The rows of a group lie close to one hidden flat surface of 10 dimensions, which passes through zero. Surfaces can cross.
Known rows, each followed by its group:
[ 11  13   2  -5   3 -16   6 -11   7   2   1   2   7   0  24 -10 -10   2
   9  -8   1  -2]	K
[-18   5  -3  16 -44 -15  23   8  21  30 -27  27  -8  18 -10 -12  23   7
 -25 -12  19 -16]	D
[ 15  26  12 -18  -2  30  14   0  -8  -1  -5  -7 -16  -6  -2   8  10  -3
  14   7 -20  -5]	K
[  4   2  23 -23   1   5  17  21   1  10 -14 -18 -29  -2 -15  12   7   3
 -11   3 -54  21]	L
[  2   9   9 -35 -16 -30 -12  -6  -2  11 -18  26 -17  14   2  -8  20 -37
  -9 -23 -29   9]	L
[-11  13 -27 -18 -34   4  -6   4 -23 -29  18   2  -9   2 -67  43  27   8
 -17  29  45  14]	K
[-12 -38   5  -5 -24  22  -1  11  -8  10 -23  14 -28  17 -20 -23  21   5
 -17  16  28  -2]	K
[-21   4  25 -20   2   5  18 -15  19  11 -33  -3   2   0  -3 -21  12  -1
 -11 -24 -13 -22]	L
[  2 -10 -13  13   0  -5 -23   6 -30  -1   6  -4 -28  -6 -26  20 -10  19
 -27  41  27  -6]	Y
[ -2   7 -11  -6   2   5   4  -9   5   8  14  -3  13   4  -4  -1 -16   6
 -13   2   9  -4]	K
[ 10 -12  -7   2  16 -13 -14 -22   4 -10   0   7  21   5  23 -30  -9  12
   3 -10  22   0]	D
[ 10 -35   8  -4  20 -40  -4   8  51 -53 -13   8  28   7 -33 -34  -8 -58
   9 -59  -4  48]	Y
[ 42  22  -2  16  10   7 -17   8 -25  -1   4 -16  16 -47   6  27 -23  24
  -6   7  -1 -46]	L
[ 13  -2   3  -7 -19 -14  23   8   8  19   0   9   5  22  41 -20  10  21
   6 -16 -12  19]	Y
[  2   7  20 -39  -1  -8  19 -13  16 -26 -15   3 -31   9  -9 -22  10 -21
  33  10  21  27]	K
[-36  16  -6  -5   4   7  13 -10   2   8  23 -17   3   4 -17  27 -17 -10
 -15   2 -16  -1]	D
[  8   9  -1  -5   1  10   6  -1  25  -3   4   6  25  -2  -4  -9  -4 -21
  18 -16   2   2]	Y
[-11 -16  18   1   1   7  26  -4  15  -5  -4  -5  33  -1  19 -18 -11 -14
   0 -55  -2 -29]	D
[-10  11  -4   1 -27 -11   5   1 -12  10   0  17 -14  16  20   8  25  -3
  13   1   1   2]	L
[-35 -22   7   0 -28 -11  24  19   5  48  -6  -7   8  17  21   2   8  47
 -36 -10 -17  -4]	L
[ -4  14  11 -17  -7 -14  10  -9  -7  33   9   6  10   9  66  -4 -10  -6
  10 -29 -35 -17]	D
[-13  17  10  22  19   5  16   2 -11  11   6 -20 -18  -4  21  20  -9   8
   4   2 -52  -1]	D
[ 27 -56  17 -40  20  51 -48  36   5 -19  -4 -12  37 -29 -12  -6  25 -14
  44  12 -10  27]	Y
[ 44 -11  -2  20  20  34 -26   8  -3   2  -5   3   9 -29  10 -15 -20 -11
  17  13  15 -28]	Y
[ -2 -13  16  28  10  10  14  23  16  11 -15  -5 -15   7   8 -10   7 -12
   9 -10 -45  17]	D
[ 22  35   9  -9 -13   9  35   7   9  -5  -2  -3  10  -6  17   8  14   6
  26 -20 -21   1]	Y
[-31  18 -13  61 -24 -32  -2  27  26  45 -14  24 -30  16  -5  23  24 -16
   0  18 -35  19]	D
[ 22 -25 -11  -2  -9   9  18  19  -3  -5   2 -10 -20  16 -35 -12  -7  31
 -39  15  13  30]	Y
[-33  52 -12   3  -5 -13  23 -23  20  -5  24   0  23   2  -2  28  -9 -20
  15 -14   4 -11]	Y
[ 29  15  10 -11 -24  12  31  19  31   9 -23   5 -10  -8  -5 -14  16  26
  28  26  34   5]	L
[  9 -21  -3  38  28 -13 -26 -17  17 -42 -13   8  47 -22   4 -25  -5 -10
  24 -30  44 -27]	D
[-16 -54  -9  18   1 -60 -41  22 -18   9   4  14 -50  28   2  -4  -9 -13
 -22  25 -11  52]	Y
[ 12  23   2   7 -10  -3 -12  19 -12 -17  10   1   4 -31  -5  43   5 -25
  34   0   3 -19]	D
[-13 -20  13  20   7  11  32  -3  -4  -3  -9 -16 -23  10   9 -21 -15  28
  -9   5  17 -10]	K
[-25 -14  -8  27  14  11  -2  -4  -4 -22  12  -9  39   3  -7  14  11   1
  -9 -37 -24   3]	K
[-10  13   9  21  21  24  17  -4  13 -14  -8 -16  -4  -9 -20   5   1  -4
   6  -1 -18  -2]	D
[ -8 -15   3   1  12 -22  10  -9   7  -1   4  -8  13  13  17 -17 -15  13
 -17 -25 -11  12]	L
[-25  18  -7  22  12   9 -14 -16  -9  31  15   2  -4  -2  29  12 -20 -10
  11  23  -3 -30]	Y
[  2 -12 -12  -3 -15 -14   0  -4  -1  -4   5  13  17  17  10 -15   7  12
  -6 -16  21   8]	K
[ -9  -6   0 -22  -8  -1  17  -9  12  -2  -3   5 -18  16 -12 -20  -3  -3
  -1  12  30  12]	K
[-27   1  17  24  15  18  17 -30 -16 -25 -10   1 -12   9  35 -14  23  -1
  35 -15   4 -20]	L
[ 12 -29  -3  13  14  10  -3  13  11   6   2 -18  23 -15  -6  -9 -24  38
 -19  10  19  -8]	L
[  9   0  -6  15   2  12  -7  10 -33 -30  12 -15 -26 -15 -21  31   4  20
  11  40  22   5]	L
[ 33  -3  -9 -48   4  17 -14 -20 -37 -53  16 -20  11 -25 -37   8 -11  31
 -10  20  72 -14]	D
[ -8   0   6  21  18 -15  -6   2 -26  -8   6 -16 -29  -5   9  21 -12   7
  -1  14 -23   6]	Y
[  6 -18   9  20  -4  -5  -8  37  -5  16  -7  -3 -30  -4   5  15   4  -1
   6  19 -28  17]	K
[-23 -11  -5   6  -4  14   7 -26  -5 -14  -6   4  24  10  -7 -17  10  12
 -19 -24  33 -28]	K
[ 13  19   0 -10 -12  -2 -24  -8 -16  -6 -11  33 -19   3  11  -1  26 -46
  31  -3  -2  -5]	L

New rows, each followed by its group:
[-53 -51  -1  62  15  15 -19  17   4  37 -10 -13  -6  -8 -19   0 -28   8
 -49  17   3 -39]	K
[-27  -3  -9  -3  17   7   2  -6  20   6  20  -8   7  16 -14   2 -16 -21
  -2   6 -19  31]	D
[ 15 -16  26 -33  19  -7 -16  -6   3  -8 -44 -10  -9 -21 -32 -25   0   8
 -33  -8  -8 -15]	L
[ -9  10 -19 -27  -8 -16 -30 -10  19  15   8  14   6  -5 -36   5 -14 -26
 -13  27  35   1]	K
[-25  23 -25  25 -34   3  22   2  -7  14  21   4  10   9 -14  33   7  21
 -25   1  17 -16]	K
[-14   1  -2  22  53  12   1 -41   1 -20   0 -23   7   0  -4 -19 -18  27
 -13   5  -2  -1]	D
[-57 -17 -16   2 -14 -43 -27 -20 -42   7  16  12   1  26  10  20   7  -2
 -48 -26 -10 -10]	L
[  8  25   9   4 -14 -35  16   4  18  18  -7  14 -12   1  38  -4  -5  -3
  26  -4  -1  -2]	K
[ 15  22   5 -15  20  27  25 -10   1  11  14 -25 -16  -3  -2  -3 -37  12
  -4  24  -8   0]	K
[-13  24 -10   0  -6 -15   3 -20 -12  18   7   3  -4   5  15   9  -4  21
 -17   5   4 -16]	D
[ 26   1  -5 -20 -39 -11  -5   8 -22  -9  -8  25  -9  10   6  -1  38  14
   6   2  22   6]	K
[-22 -17 -14  27 -21  -1  22  23   1  17  15  -4 -15  21 -11  12  -4  18
 -20  15   7  17]	K
[-16 -27   0  12  18 -15 -20  -2 -46 -25  12 -12 -23  10   3  16   0   0
 -17  -3 -22  16]	L
[  4   7  -9  25 -20 -16 -25  21 -11  25  -3  14  12 -14  14  25  15   4
  -6  -4 -13 -22]	K
[-10 -10  -2  12   3  10  -9   3  -3   0   1  -1  14   0  -5   6   9  -5
  -6 -12 -17  -1]	K
[  4  12  -3 -12 -26 -29   4   1  -1  10  -1  21 -11  18  21   0  16  -8
   5 -10  -5  12]	L
[ 34  14   6 -15  -1   9  19  17 -13  -5  11 -12 -21   1  18  11   4  11
  24  14 -30  31]	D
[-34  26   6  -8   9  32  30 -16  12 -15   5 -21 -12  -3 -44  18  -5 -16
   2  12   2  -5]	K
[ 12  11  10  10   7  18  30   8   8  -6  -3 -20  -1 -16   2   3  -5  33
  13  12   5  -5]	L
[ 38 -18  -9   5   0 -10 -36  15 -13   3   2  12   5 -10  14  -6  -7  -4
   1   6   9  -1]	L
[  5   1  16   1  30  27  20 -15  -9  -7 -10 -24 -15   0   5 -16  -5  29
  -8   1 -25  -1]	D
[  1  -6   0  20  10   1   3  -5  10  -8 -13   2   3   3  -4 -18   5   8
  -2  -3   8   3]	D
[-17  20   1  -6  22 -24   7 -22  -7  -7  12 -19  15  -3  -2  16 -25  -4
 -35 -37 -40  -9]	L
[-12  23   2   6 -16 -27 -30  -5  20  22 -22  32  25 -15  15   6  19 -33
  12 -24  -1 -38]	K
[  9  37 -26  10 -18   4  -8   3  11  24  33  30  21   9  31  17  -3 -53
  35  -9 -15   1]	L
[  8 -11   2  -7  10   0  -8  12   2 -23  12 -12  18 -12  -1  11   5  -1
  23  -2  -9  21]	Y
[ 14  -9   4  21   6  17  -2   7 -13   1  -1  -8   2 -17  18   3  -2  21
  10   8   2 -18]	L
[ 12 -30  -5 -16 -16   3 -40  33   2   7 -12  21 -22   0 -35  -1  21 -31
   5  31   8  28]	D
[ 37 -16  -6  27   6  22 -13  25  -9  -2   9  -8   4 -23  10   5 -11  25
  18  30  21  -6]	L
[ -8  17   6  -7   8   5   5 -39  39  13 -20  26  40  11  35 -47   7 -25
  20 -40   8 -26]	D
[ 22  42   0  -1  -8  12  29   0   7 -13   5  -6  13 -16   0  18   1   3
  20 -11  -1 -12]	Y
[ 13  12   2  -6   9  12  16 -13   3 -16   0  -7   4  -1   0 -10  -2  11
   8  -2   6   3]	D
[-14  -8  -2  43 -10  -9   3  23 -21  -2   1  -9 -18 -10  -8  32   6  26
 -11  12   0 -12]	K
[ 35   6 -34  36  -6  -3  21  -8  -1   4  20   1   5   8  -5 -16 -44  35
 -37  11  55 -13]	Y
[-15  23  -3  45 -11 -55  26   7   7   5   8  -2  -7  -6  34  24 -17  23
  11  -3  12 -12]	K
[-18   9  14  -6  14  -1  37 -16  10 -25  -8 -29  -4  -3 -23  -2  -6  33
 -12  -2  11  -2]	L
[-19   6 -17  20   5   4  -5  -1 -22  -6  33  -8   4   4   1  32 -12  -6
  -2   5 -13   5]	L
[  4 -25  32  -1  -5 -20  33  11   0  15 -32  -8 -15  14  47 -33  16  51
  -6 -22 -25   6]	L
[-11   5   0  14  27   8 -18 -28  51  -8 -14  22  44   0   5 -37   5 -51
  41 -26   7  -6]	D
[ 12   3  19 -16   0   5   2   0  -6 -12 -30  -3 -25 -11 -17  -6  16   5
   3  10   4  -6]	L
[-24   8 -10 -10  20  18  -2 -47  37   1 -16  13  25  16 -22 -42   2 -12
  -8  -5  25  -5]	D
[  6  28   1  27  18   4  -7 -16  14   6   0  10  15 -18  30  -5 -21 -36
  32 -14  -3 -37]	Y
[ 11 -17  16 -11  -5   8 -10   7   4  19 -24  15  -3   3  27 -28  16  -9
  11 -10 -17  -4]	Y
[ 19  -1  -4  -3   0  -8   2   2   5 -15  16  -3  40  -9  26   2   0  16
  25 -16  10   6]	Y
[ 25  25  -3  13   4  -6   2   0  13 -11  12   4  23 -16  16   8 -10 -18
  33 -12   6  -7]	Y
[  6   9  -1   4   4   5  13  -3  -5 -11   3 -11   4  -6  -5   6  -6  18
  -5  -3   4  -5]	Y
[-22  -4  -3  -2  -4  10   7   8  14  20   9   1   4  16  -2   3   1 -15
  -4  -2 -23  16]	L
[ 19  27   5  -7  -8 -26 -23 -20 -36 -13 -19  15  -9 -23   9  11  13   3
  -6 -11  13 -47]	L
[  9   3  30 -22   5  -4   7 -15   9 -16 -35  13 -12   0  23 -34  22 -18
  36 -20   6 -11]	K
[  5   3  25 -26  18 -25   8 -10  15 -35 -14  -4 -28  -3  -1 -17   0 -19
  39   7  10  26]	K
[-16  -4 -17  15   8  39 -41 -13  -7 -11  12  23   4  -3 -19   4  10 -59
  32  20  28 -16]	L
[-15   3  26   1  -2 -46  -6 -15  -2  -9 -45  20 -20   1   8 -17  23 -26
  -7 -43 -15 -22]	Y
[ -4  24  15  -9   5 -16   6 -20  -4  13 -21 -20  27 -36  -7  10 -17  42
 -50 -30  -3 -68]	L
[ 13 -13 -10   8  33  31 -32   6 -30 -30  23 -27  29 -20 -24  32  -2   9
 -17  -6 -42  10]	K
[-19 -21   0  30   9  17  19   5  -6  -1   9 -25   9  -4  10   5  -8  47
  -2  11  13  -8]	L
[-18  16   8  22 -41 -26  40  18 -20 -18 -11   1 -56   2  -7  30  28  31
  14  24  38  -5]	K
[  9 -28   3 -15   4  34 -26   7   6   7 -11   6  12  -7 -17 -17   8 -12
   2  11   9  -6]	Y
[-15   2  14 -15  27  -2  22 -25  17 -45   4 -14   5   6  -8 -13  -2 -15
  24 -19  -1  23]	K
